The rows of a group lie close to one hidden flat surface of 10 dimensions, which may be shifted away from zero. Surfaces can cross.
In the rows, 128 means zero.
Known rows, each followed by its group:
[158 144 109 167  98 167  84 123 111 138  94 122  86 101 142 155 148  78
 123] -> V
[148 143 179 170 143  88  83  94 138  96  90 160 177 160 175 114 124  82
 144] -> V
[130 125 108 161 146 120 156 114 123 129 124 127 110 111  92 128 117 136
 143] -> L
[129 119 153 157 138 145 124  76  89 113 174 109 103 119 144  92 132 142
 190] -> A
[184 119 154 120 143 140 102 110 127 150 129 160 131 140 141 126 156 112
 129] -> X
[ 99 121 124 105 115 125 125  82 133 144 115 120  95  75 113 149 144 101
 130] -> V
[158 152 177 147 128 154 132 133 155  90  61 153 144 123 115 139 113 175
 103] -> V
[160 107 157 181 140 137 170 118 106 120 125 143 150 133 116  90 106 152
 147] -> Q
[142 120  76 102 125 108  92 157 122 124 118 124 104 119 124  82 132 122
 116] -> X
[137 175 223 161 114 193 108  74 127 128  90 142  98  66  74 170  74 112
 148] -> K
[145 172  91 156 120 132 140 169 110 151 147 110 103  81 119 148  85  98
 129] -> A
[173 128 162 165 127 135 135  73 107 104 119 139 161 142 160 138 203 103
 147] -> Y
[142 175 101 154 157  75 179 125  93  93 130 122 139 109  97 135 130 158
 181] -> L
[197 119 158 167 151 147 102  92 101 134 152 158 145 162 145 132 157  90
 153] -> K
[ 64 129 131 121 150 125 173 153 121 228 161 108 145 136  61 159  17 100
 135] -> M
[158 167 142 121 115 123 165 151  95 139 116 130 167 112 138 158 149 129
 154] -> M
[144  73 141 181 141 129 141  65 144 116 161 149  93  88 104  67 103 128
 121] -> V
[139 118 186 129 128 151 138 127 158  94 168 157 143 152 127 149 121 156
 119] -> R
[133 114 143 100 133 126 122 125 118 118 111 165 150 168 132 151 164 142
 156] -> R
[101 156 138 122 109 112  68  82 129 132 129 141 102 127 145 210 148  56
 163] -> L
[143 139 122 175 128 138 149 118 123 157  97 118 138 102 135 136 123  96
 115] -> V
[190 118 147 115  97 160  73 152 129 100 210 179  74 131 134 136 131 134
 153] -> X
[137  92  93 132 146 126 210 196 118 156 157 114 182 165 107  84 109 180
  85] -> L
[196 152 181 192 170 167 113 141 144 107 140 163 133 167 133 144  85 163
 124] -> K
[187 121  75 109 137 158 129 127 139 135 192 130  97 143 115 194 211 126
  89] -> Q
[144  92 106 178 138 140 110 125 127 121 198 134 100 156 161 103 125 113
 132] -> R
[128 164 169 117 153 133 120 127 147 131 167 123 123 127 159 139 101 147
 128] -> A
[ 83 147 191 128  94 120 141 111 123 136 141 105 154  79 148 100  85 104
 147] -> A
[154 103 176 151  57 153 133 144 110 115 146 179 164 140  95 147 116  84
 150] -> A
[ 85 116 118 121 125 138 112  72 123 116 130  93  75  64  68  88 121 142
 127] -> Y
[114 120  74 109 126  96 126 167 130 113 102 119 156 165 154 110 166 136
 102] -> Y
[122 135  98 121 109 150 126 124 103 150 204 113  88 125 126 196 163  87
 155] -> V
[138 139 127 155  75 147 161 139  87 118 101 121 142  92  86 134 131 115
 159] -> R
[179  79  71 146 122 162  74 145 103 173 208 147  43 127 188  99 138  81
 150] -> M
[120 114  92 163 112 101 115 143  84 134 175  97 169 167 173 114 154  61
 155] -> Y
[104 105 156 150 121 146 105  93 113 104 128 123 119 142  84 110 101 138
 148] -> X
[139 167  62 152 145 123 117 136  95 142 140 100  81 106 106 150 130 115
 149] -> V
[145 151 167 138 135 151  91 131 143  80 172 139 103 144 152 138 113 160
 143] -> M
[115 146  78 129 155  82 146 133 110 137 160  97 132 130 116 127 117 116
 146] -> V
[149  94 130 133 127 155 131 101 122 174 150 140  69  90 184 109 146 110
 142] -> M
[207  83 148 240 174 197 153  83 110 177 196 167  78 143 174 146 120 103
 162] -> M
[180 178 147  43 116 139  88 173 153 106  87 149 130 102 137 136 155 167
  84] -> M
[104 120 161 133  76 135 149 113 105 136  85 142 146 111  93 148 119  99
 170] -> R
[109 139 166 149 112 135 135 136 134 123 125 130 151 126 129 137 102 117
 125] -> V
[144 113 138 151 118 128 106 146 133 113 135 160 121 157 108 121 100 123
 129] -> R
[170 119 128 122 128 187  99 127 140 146 124 173  83 149  97 201 145 124
 114] -> A
[182 146 140 132 143 158 137 137 113 129 146 146 141 143 120 148 146 151
 136] -> Q
[166 180 138 159 125 111 179 111  88  90 100 135 144  98 103 168 161 142
 185] -> L
[152 107 126 148 178 156 102  83 151 156  95 119  72  88 129  65 100 150
  88] -> A
[147 120  88 187 113 137 168 117  98 170  62 109 128  57  75  88 103  82
 110] -> R
[162 160 156 119 141 146 120 115 136 141  77 137 130 110 155 137 149 138
 112] -> A
[138 154 139  55 133 105 158 152  99 196 117 110 187 104 138 123 143 113
 116] -> Q
[149 120 124 169 163 159 151 103 158 108 181 135  40  73 112  97  86 178
 113] -> X
[110 114 126 142 116 108 143 124 142 124 103 125 157 132 153 107 129 110
 116] -> X
[162 146 103 122 122 175  86 154 148  62 137 148  32 115 110 150 129 199
 120] -> R
[166 106 153 145 166 187 143 100 167 107 110 157  63 106  67 121 115 216
  85] -> Y
[145 101 178 186 123 134 131  64  94 166 150 132 164 129 155 118 143  42
 160] -> K
[119 132 148  90 127 143 146  87 183 124  87 144 119 108 110 197 177 142
  76] -> Q
[163 131 115 173 101 146 117 125  86 123 166 119  91  96 173 105 146 101
 173] -> M
[149 102 125 180 128 128 159 110 119 107 110 132 172 171 160 137 180 124
 137] -> Y
[130 159 115 142 143 106 130 153 115 127 149 107 139 123 129 107  86 130
 135] -> M
[113 128 208 177  88 106 137  86  99 110 205 131 190 124 120  98  90  60
 178] -> K
[145 110 146 167 112 142 176 115 113 123 127 150 153 137 103 151 146 125
 154] -> L
[ 99 113 166 116 107 157 136 111 108 124 122 125 123 114  93 119 110 163
 157] -> Q
[115 107 140 147 133 163 125 106 133 144 134 129 111 146 147 150 130 133
 137] -> K
[172  59 154 118 114  90 126 139 149 121  80 182 204 165 132  36 140 112
  78] -> A
[ 97 128  75 112  86 128 112 115  98 134 155  88 101 103 130 153 183  76
 151] -> K
[163 101 112 146 168  99 139 174 130 137 208 136 166 189 137  75  97 142
 106] -> Y
[150 132 119 157 113 155 131 138 108 120 145 126 125 124 120 137 137 124
 132] -> R
[102 128 140 108 125  96 159 103 142 157 128 128 164 119 146 143 147  86
 123] -> V
[145 108 103 160 145  94 132 125 115 136 166 121 134 123 148  73 122 103
 134] -> X
[115 137 132  72 136  57 193 156 165  93 187 137 145  82 150  75 117 181
 120] -> X
[144 114 116 153 145 138 137  91 140 139  93 150  97 112 107 158 141 119
 117] -> L
[ 47  80 168 123 111 148 120  76 174  87 101 127 116 139 123 137 137 159
 114] -> Y
[138 123 164 103 127 137 189 114 126 112  80 143 180 134 112 145 182 186
 127] -> Q
[168 154 122 105 107 124  95 175 111 120 148 145 152 171 163 163 160 101
 138] -> A
[166 155 152 109 151 209 179 127 101 174 149  78 182 143  77 182 178 155
  72] -> R
[126 141 101  81 129 146  34 169 169 120 194 118  90 181 178 173 149 116
  83] -> R
[132 117  73 145 150 134 137 153 122 115 154 113 100 137  94  95 109 163
 113] -> Y
[117 146 114  91 120 137  88 157 118 109 175 108 108 158 120 162 143 137
 137] -> Y
[202 100  81 186 156 105 105 152  95  96 231 141 136 203 149  84 147 116
 151] -> K
[140 125 123 133 141 127 109 106 123 150 155 125 113 122 147 125 129  92
 138] -> X
[169 189 130 165  99 139 107 165  99 140 131 121 128 106 164 150 125  75
 145] -> A
[119 147 136  67 124 134 158 130 152 125  61 126 142 103 109 155 166 175
  95] -> R
[ 79 121 141 176 159 138 108  89 149 129 112 106 139 182 155 160 121  98
 114] -> X
[ 83 119 167 139  81 154 115 104  82 119 173 116 116 127 119 133 108 107
 195] -> K
[163 159  89 108 116 136 139 111 158 118 133 135 105  96 115 224 211  99
  83] -> Q
[117 124 120  81 117 109 192 127 107 125  67 116 171 104 100 105 171 176
 126] -> Q
[147 184 144 158 155 141  96 112 122 137 128 121 105 120 127 190 111 106
 150] -> L
[130 168 192 125 113 157  94  89 159  72  97 122  88  69 166 131 145 157
 127] -> M
[ 95  98 122 142 125 104 156 117 134 113 155 136 135 135  99 113 109 129
 138] -> L
[132 143 151 150 139 154 125 126 151 154  93 127 141 128 145 156 106 106
  91] -> V
[101 115 138 154 130  93 159 170 132  75 206 125 161 158 112  71  66 175
 139] -> K
[ 66 136 166 105 168  64 135  92 165 160 151 120 185 170 172 165 107  75
 124] -> L
[153 152 125 137  99 135 126 161  92  97 141 131 142 136 122 151 145 125
 173] -> Q
[128 166 170 141 126 154 126 139 105 144 180 115 158 169 150 217 116  97
 168] -> L
[151  98 195 181 149 150 165  67 148 154 120 171 159 145 138 160 124  97
 119] -> L
[ 78 107  89 158 159 103  74 124 144 115 146  98 123 187 143 100  92 105
 106] -> X
[178 138 131 117 141 105 113 134 113 125 104 130 167 148 182  92 172 130
 130] -> A
[187 137 128 131 140 136 147 168 112 127 154 145 139 127 112 105 104 155
 135] -> M
[ 85 128  93 156 122 118  85 129  89  81 123  84 131 170  92 109 117 130
 160] -> X
[110 107 125 114 114 132 101 125 146  96 134 133 107 133 124 103 133 142
 120] -> Y
[180 175 114 162 199  99 132 143 157  50 121 132 122 146 162 105 132 217
 117] -> M
[ 92 129  86 170 118  98 160 146 167  59 232  99 102 100  80 102  79 140
  93] -> K
[169  78 131 169 140  97 114 122 151  97 172 190 148 195 142 125 137  97
 130] -> L
[128 126 123 103 129 127  79 126 135 138 134 126 115 135 139 124 136 104
 126] -> X
[167 137 110 162 159 113  70 147 126 132 140 132 111 129 117  73  67 102
 107] -> K
[ 86 114 120 117  99 136 114 125 140  59 118 120 118 154 121 140 162 165
 137] -> Y
[184 141 123 153 167 144 108 103 160 130 140 144 115 132 122 156 146 110
  85] -> K
[222  97 126 198 179 159 171 100 150  91 121 180 127 168 118 141 167 169
  97] -> Q
[164  95 146 160 159 152 124  85 167 117  76 157 125 144 156 121 170 151
  83] -> Y
[115 133  93 159 119 103 139 157 121 175 177 106 127 105 127 107  69  61
 121] -> A
[ 92 175 175  60  66 168 121 144 137 109 112 120 136 102  99 214 150 139
 125] -> R
[174 151 117 132 153 143 119 147 131 133  84 145 113 121 120 136 132 155
 112] -> Q
[111 154  73 112 106 119 101 180  99 132 166  96  89  95  97  95  79 127
 140] -> M
[134 152 118 134 205  73 102 103 146 123 172 135 123 176 132 149 112 131
 146] -> V
[130 122 155  91 148 134 164 113 157 138  68 144 159 125 110 144 151 176
  94] -> Q

New rows. What belongs after each?
[203 131  81 175 146 142 135 123 101 113 138 139  74 108 189 109 180 148
 163] -> M
[177 173  76 149 174 128 159  75  59 171  61  82 114  62  98 131 185 124
 154] -> X
[167 146 167  90 155 178  47  97 114 123 121 142 104 174  86 174 156 149
 144] -> X
[166  85  72 156 115 141 206  97  98 106 158 116 136 119  94 133 234 135
 116] -> Q
[155 116 166 124 117 180 168 109 102 109 116 140 151 154 115 171 191 169
 159] -> Q
[133 107 179 113  89 152 102 117 120 110  87 158 147 146 110 130 141 131
 136] -> X
[146 132 126 192 121 136 161  88  94 100 138 111  86  54 146  64 132 144
 168] -> M
[ 77  94  96 162 126 125 181 108 119 119 104  94 133 108  99  86 122 147
 124] -> Y
[137  81 159 147 153 151  54 103 127 138 135 148 149 215 122 110 112  99
 120] -> X
[151 136 133 151 161 164 178 111 121 150 127 120 128 127  95 154 130 161
 113] -> Y
[182 156  76 176 139 119 162 145  82  70 105 109 138 132 100 110 162 173
 162] -> X
[179 124 109 203 189 128 144 105 140 123  92 128 142 168 147 131 142 144
 101] -> X
[133  77 160 149 113 166 130 109 171 162  88 165 117 127 167 127 123 103
  88] -> Y
[145 126 109 148 116 145 146 173 100 126 147 129 151 180 143 160 144 132
 137] -> Y
[151 136 147 121 122 170 147 123 100 135 114 125 132 115 103 140 151 160
 146] -> Q
[130 119 101 114 129 127 152 137 107 172  72 115 168 117  88 121 144 113
 104] -> R
[ 91  86 140 178  85 123 115 134 127  94  85 137 178 185 142 104 124  99
 129] -> X
[ 96 122 138 108  84 147  97 144 108 165 184 111  93 100 132 123  91  76
 155] -> M
[139 137 120 118 132 156 145 116 103 185 103 108 107  72  99 115 124 126
 115] -> Q
[131 123  89 106 131 141 118 140 115 167 185 104  87  95  91  99 112 118
 111] -> Q
[152 144 150 109 118 192 102 145 124  94 193 129 114 176 107 184 151 173
 130] -> R
[116 134 104 124 133 112 105 157 120 163 166 108 120 132 148 118  89  89
 130] -> M
[104 104 120 102 129 137 142 123 131  93  40 129 128 127  88  95 144 223
 128] -> Q
[122 120 156 133 148 142 117  92 138 131 114 127 134 144 121 128 128 129
 127] -> X
[ 62 114 122 143 128 128 170  89 117 163 101  81 155 125 134 149 143  99
 125] -> Y
[141 168 127 122  82  86 148 180 165  72  72 162 144  79 168 130 130 135
 107] -> R
[159 184 120 182 134 131 141 160 146 104 136 122 142 131 136 170 114 116
 106] -> K
[135 133 137 115 107 104 110 121 123  79 210 133 145 148 114 138 150 113
 143] -> K
[118 148 174 137 144 144 118  96 151 156 102 123 127  99 152 140 105 105
 103] -> M
[131  78 137 174 129 119 172 122 135 115 114 143 185 175 173 104 151 125
 116] -> Y
[ 76 100 113 139 145 122 103  67 146 107 113  97 122 146 141 125 168 124
 109] -> Y
[119 112 129 154 141 144 104 102 128 114 127 122 104 137 110 111 109 133
 127] -> X
[140 148 130 165 127 137 148 151 127  88 148 124 130 131 109 134 110 157
 132] -> K
[129 101 107 151 112 133 115 120 105 137  80 155  97 121  87 108 117 109
 160] -> R
[108 175 102 139 129  98  96 148 111 127 144  93 136 137 166 130 112  89
 146] -> M
[134 154 159 138 114 137 147 140 107 113 103 135 123  80  85 105  81 164
 161] -> Q
[106 120 130 149 146 131  91  61 151 169  88 125  85  95 139 134 118  65
 110] -> V
[119 126 135 111 116 128 136 124 131 137 110 127 132 120 118 146 149 125
 121] -> Q
[135 137  68  67 172  88 113 120 107 193 109 108 156 172 197 176 224  89
 135] -> A
[214 130 139 155 142 163 135 150 117 154 142 154 124 123 125 112 113 131
 111] -> M
[142 132 107 165 126 148 130 153 115 129 154 119 136 176 181 174 159 107
 138] -> K
[152 133 127 162 132 129 181 104 123 136 157 125 115  71  87 114 115 118
 116] -> Q
[208 130 142 153  78 144  76 178 106  88 120 170 144 153 143 106 138 109
 134] -> A
[146 101  97 163 180 142  90 112 145  80 180 122  90 188 120 113 141 166
 113] -> Y
[154  99 154 113 125 190 139 108 105 140  84 133 142 170 138 171 201 161
 138] -> Q
[118 106 181  84 120 130  94 103 128 136 137 145 149 142 113 111 125 115
 138] -> X
[152 150  82 149 180 125 152 124 117 177  96 116 107 124 161 161 143 123
 129] -> M
[157 136 137  84 125 131 122 163 140 141 135 147 146 140 126 137 132 143
 110] -> Y
[152 166 140 205 117 144  85  93 111  85 135  92  86  69 168  76 115 101
 135] -> M
[ 72 110 131  85 101 103 179  96 151 108  85 119 161 104 102 147 177 133
 103] -> Q
[116 107 132 170 123 138 155 101 116 140 166 117 144 145 154 145 148  88
 137] -> K
[191 135 136 125 138 139 174 163 103  97 163 142 157 148 101 122 150 195
 144] -> Q
[109 123 177 154 148 144 113  56 167 144 123 118  95  91 199 118 125 104
 117] -> M
[123  80 146 150  80 161 160 108 118  99 150 161 129 161 105 176 163 127
 153] -> L
[ 95 159 144 172 131  92 214 140 100 105  93  95 170  81  73  69  52 169
 146] -> V
[156 122 110 145 118 161 112 151 101 108 138 139 100 140  72 123 120 154
 140] -> R
[140  90  87 180 131 150  79 117 142 159 125 130  68 119 166 104 115  69
  93] -> X
[128 123 131 132 115 151 111 132 115 114 184 117  98 130  99 123 112 129
 148] -> Y
[160 105 109 197 142 167  92 140  91 145 168 130 102 183 160 120 112 112
 167] -> K
[166 134 132 140 154 161  93 139 153 112 104 153  89 147 107 137 104 174
 113] -> Q
[166 124  83 182 134 134 160 154 145  83  82 142  96 106 135 115 139 172
 101] -> X
[126 118 138 128 111 151 122 108 134 131 165 137 111 124 134 166 145 100
 136] -> V
[ 86 110 147 160 127 153 144 140 133 123 154 121 126 167 144 134  95 157
 140] -> K
[145 152 116 130 161 137 136 114 109 143 137 109 103 107 136 125 134 145
 147] -> A
[128 153 139  56 154 122  85 123 140 128 184 115 113 120  96 134 132 135
 117] -> Y
[ 93  87 170 129 107 165 170  60 152 108  93 136 139 130 106 182 192 143
 115] -> Q
[127 123 149  84 215 110 146 100 157 164 198 136 148 206 178 197 161 158
 131] -> A
[137  75 149 186 159 156 148 109 127 132 177 139 132 179 142  95  98 152
 137] -> K
[156  94 138 140 111 138 131 136 142 151 122 168 142 139 101 129 114  99
 100] -> A
[148 105 133 168  97 191 104 150  33 120  90 118 129 185 142 106 153 164
 216] -> Q
[118 123 126 129  78 153 106 140 110 124 160 123 100 111 119 122 117 107
 149] -> Y
[155 156 146  66 163 172  66 101 143 134 137 137  58 115  99 173 140 173
 118] -> X
[100  80 139 165 155 153 142 108 148 146 163 126 110 159 139 110  98 136
 119] -> K
[114 103 146 106 130 154 126 109 143 138 124 135 130 144 117 137 145 139
 114] -> Q
[107 113 155 134 158 170 158  69 115 147 180 124  80 120 101 175 128 155
 173] -> A
[143 126  84 124 132 130 119 133 124 127 125 134 111 155 121 177 164 121
 131] -> L
[134 134 157 120 138 134 171  98 145 113 103 129 111  61 125  90 123 182
 123] -> M
[164 130  97 141 117 164  98 140 110 103  85 138 112 160 135 165 184 142
 141] -> Q
[122 149  87 143  67 103 108 155  74 113 187 104 114  99 163 122 151  65
 191] -> X
[162 134  96 173 106 150 150 132  85  88 131 122  96  96  78 115 144 156
 161] -> Q
[199 171  96 137 158 149 150 135 115 162  88 132 120 110 142 183 172 130
 121] -> A
[148 143 102 145 171 164  67 112 146 135  84 122  89 170 137 181 159 127
  99] -> X
[190 120 100 135 136 111 106 163 137 116 135 154 137 163 176 111 158 117
 111] -> X
[ 94 113 160 126  85 145 116 112 125 112 152 129 112 104 118 117 108 117
 147] -> X
[158 134 118 118 123  89 185 157 113  98 167 132 179 125 103  98 138 156
 132] -> Q
[118 106 128  86 148 101 167 159 132 159 181 148 147 161 140 130 101 145
 142] -> M
[109 136 125  94 108 126 144 105 124 176  89 109 142  97 134 165 168  80
 113] -> Q
[186  81  66 173 161 141  83 144 171  68  82 165 107 218 190 132 201 164
  75] -> Y
[152 137 139 130 158 131 145 134 134 141 164 146 137 158 140 162 126 129
 132] -> A
[123 165 170 156  96 118 143  73 125 146 133 113 169  86 134 181 151  27
 124] -> K
[107  77 152 111  77 186 131 143 145 138 141 155 125 162 107 166 132 124
 107] -> L
[153 114 127 108 137 142 178 112 123 148 138 129 158 124 114 145 178 142
 106] -> Q
[ 76 143 143 148  51  87 168 107 112  62 169 117 154  81  94 158 143  78
 166] -> Q
[110 137 139 130 114 109 201  86 148 136 120 123 140  49  79 133 126 118
 108] -> Q
[ 80  85  66 152 214 105 149  82 153 194 169 106 107 174 142 149 120 102
  94] -> L
[148 125 190 158 146 206 147  69 110 229 114 126 111  85 124 156 104  88
 130] -> Q
[ 95  89 130  97 125 113 127 107 127 168 145 129 150 157 139 141 150  94
 136] -> A
[ 89 142 114 135 164 139 200  60 123 134 104 106  96  95  76 209 155 168
 157] -> L
[146 142  98  85 171 124  45  90 152 131 128 111  90 136 137 135 175 115
  85] -> Y
[178 120 130 160 137 140 127 136 156 171  94 157 126 109 126 113 101  95
  70] -> A
[177 137 124 107  84 122 140 157  95 131 130 132 137  80 153  83 155 124
 148] -> M
[227 151 155 129 140 136 100  88 113 101 148 155 115  96 119  98 182 130
 130] -> Y
[181 149 131 130 137 134 142 130 129 123 160 148 104 103 158 150 160 134
 135] -> X
[136 176 102 124 110 125 107 128  75 114 101  96 145 134 139 173 187 109
 176] -> X
[152 101 120 183 146 135 170 124 120 136 126 132 161 161 147 127 142 133
 122] -> Y
[133 116 127 161 137 181 119  67 117 188 110 109  59  75 118 143 126  88
 130] -> A
[154 100  96 135 159  62 174 155 151  87 150 150 175 154 112  58 126 169
  99] -> Q
[149 162 224 132 128  95 169 122 144  97  93 164 246 179 182 172 155 125
 141] -> V
[ 86  98 186 121  83  98 159 119 145 124 135 137 197 121 148  84 108  91
 115] -> V
[114  69 129 182 161 183 123  85 162 134 136 133  71 146 110 121  99 153
  88] -> Y
[131 114 107 130 149  61 156 107 149 126 164 118 165 112 112  72 132 101
  86] -> K
[167 113 123 186  98 102 178 120  92 118 118 152 180 117 129 110 152  82
 162] -> L
[113  64 136 171 145 143 162 102 107 113 179 129 109 139 106  63 102 184
 163] -> K
[159 110 115 189 135 139 172 141  93  91 161 125 143 153 128  95 127 170
 165] -> K
[109 111 115  98 121 121 140  90 183 121 183 137 118 116 108 176 170  99
  71] -> Q
[124 106 165 128 125 120 108 108 136 147 130 142 155 148 159 125 133  92
 122] -> X
[150 126 154 172 132 107 201  99 139 115 131 149 167 108 113 121 134 121
 123] -> Q
[139 109 121 133 118 152 135 101 146 108 162 140 114 144 118 182 185 114
 109] -> Q
[138 155 108 102 107 116 133 143 126 104 107 128 138 123 114 164 177 129
 126] -> Q
[ 92 149 172 124 107 117  97 125 133 138 162 110 156 127 170 126  98  77
 134] -> M
[179 138 135 138 189 161 112  83 141 136 150 128 111 157 117 167 151 145
 106] -> Y
[145 129 185 174 118 205 153  91  77 163 107 128 112  88  97 130 101 138
 177] -> Q
[157  80 141 198 133 145 127  98 129 146 141 149 121 126 153  88 118  86
 126] -> X
[ 91 116  79  71 136 117 129 136 143 185 127 123  99 113  94 159 120 108
  99] -> A
[131 135 166 102 141 151 127 121 156 120 139 138 103  97 125 119 100 169
 119] -> M
[173 136 148 150 153 132 157 142 141 151 184 158 157 178 143 184 119 117
 126] -> A
[156 183 125 150 153 147  91 151 130 126 130 111 111 143 136 159 106 128
 123] -> M
[119 132 165 165 139 142 112 151 132 128 148 133 144 166 149 122  72 133
 141] -> K
[128 115 158 143 102 136 111 147 145 120 141 146 126 104 107  72  69 116
 111] -> A
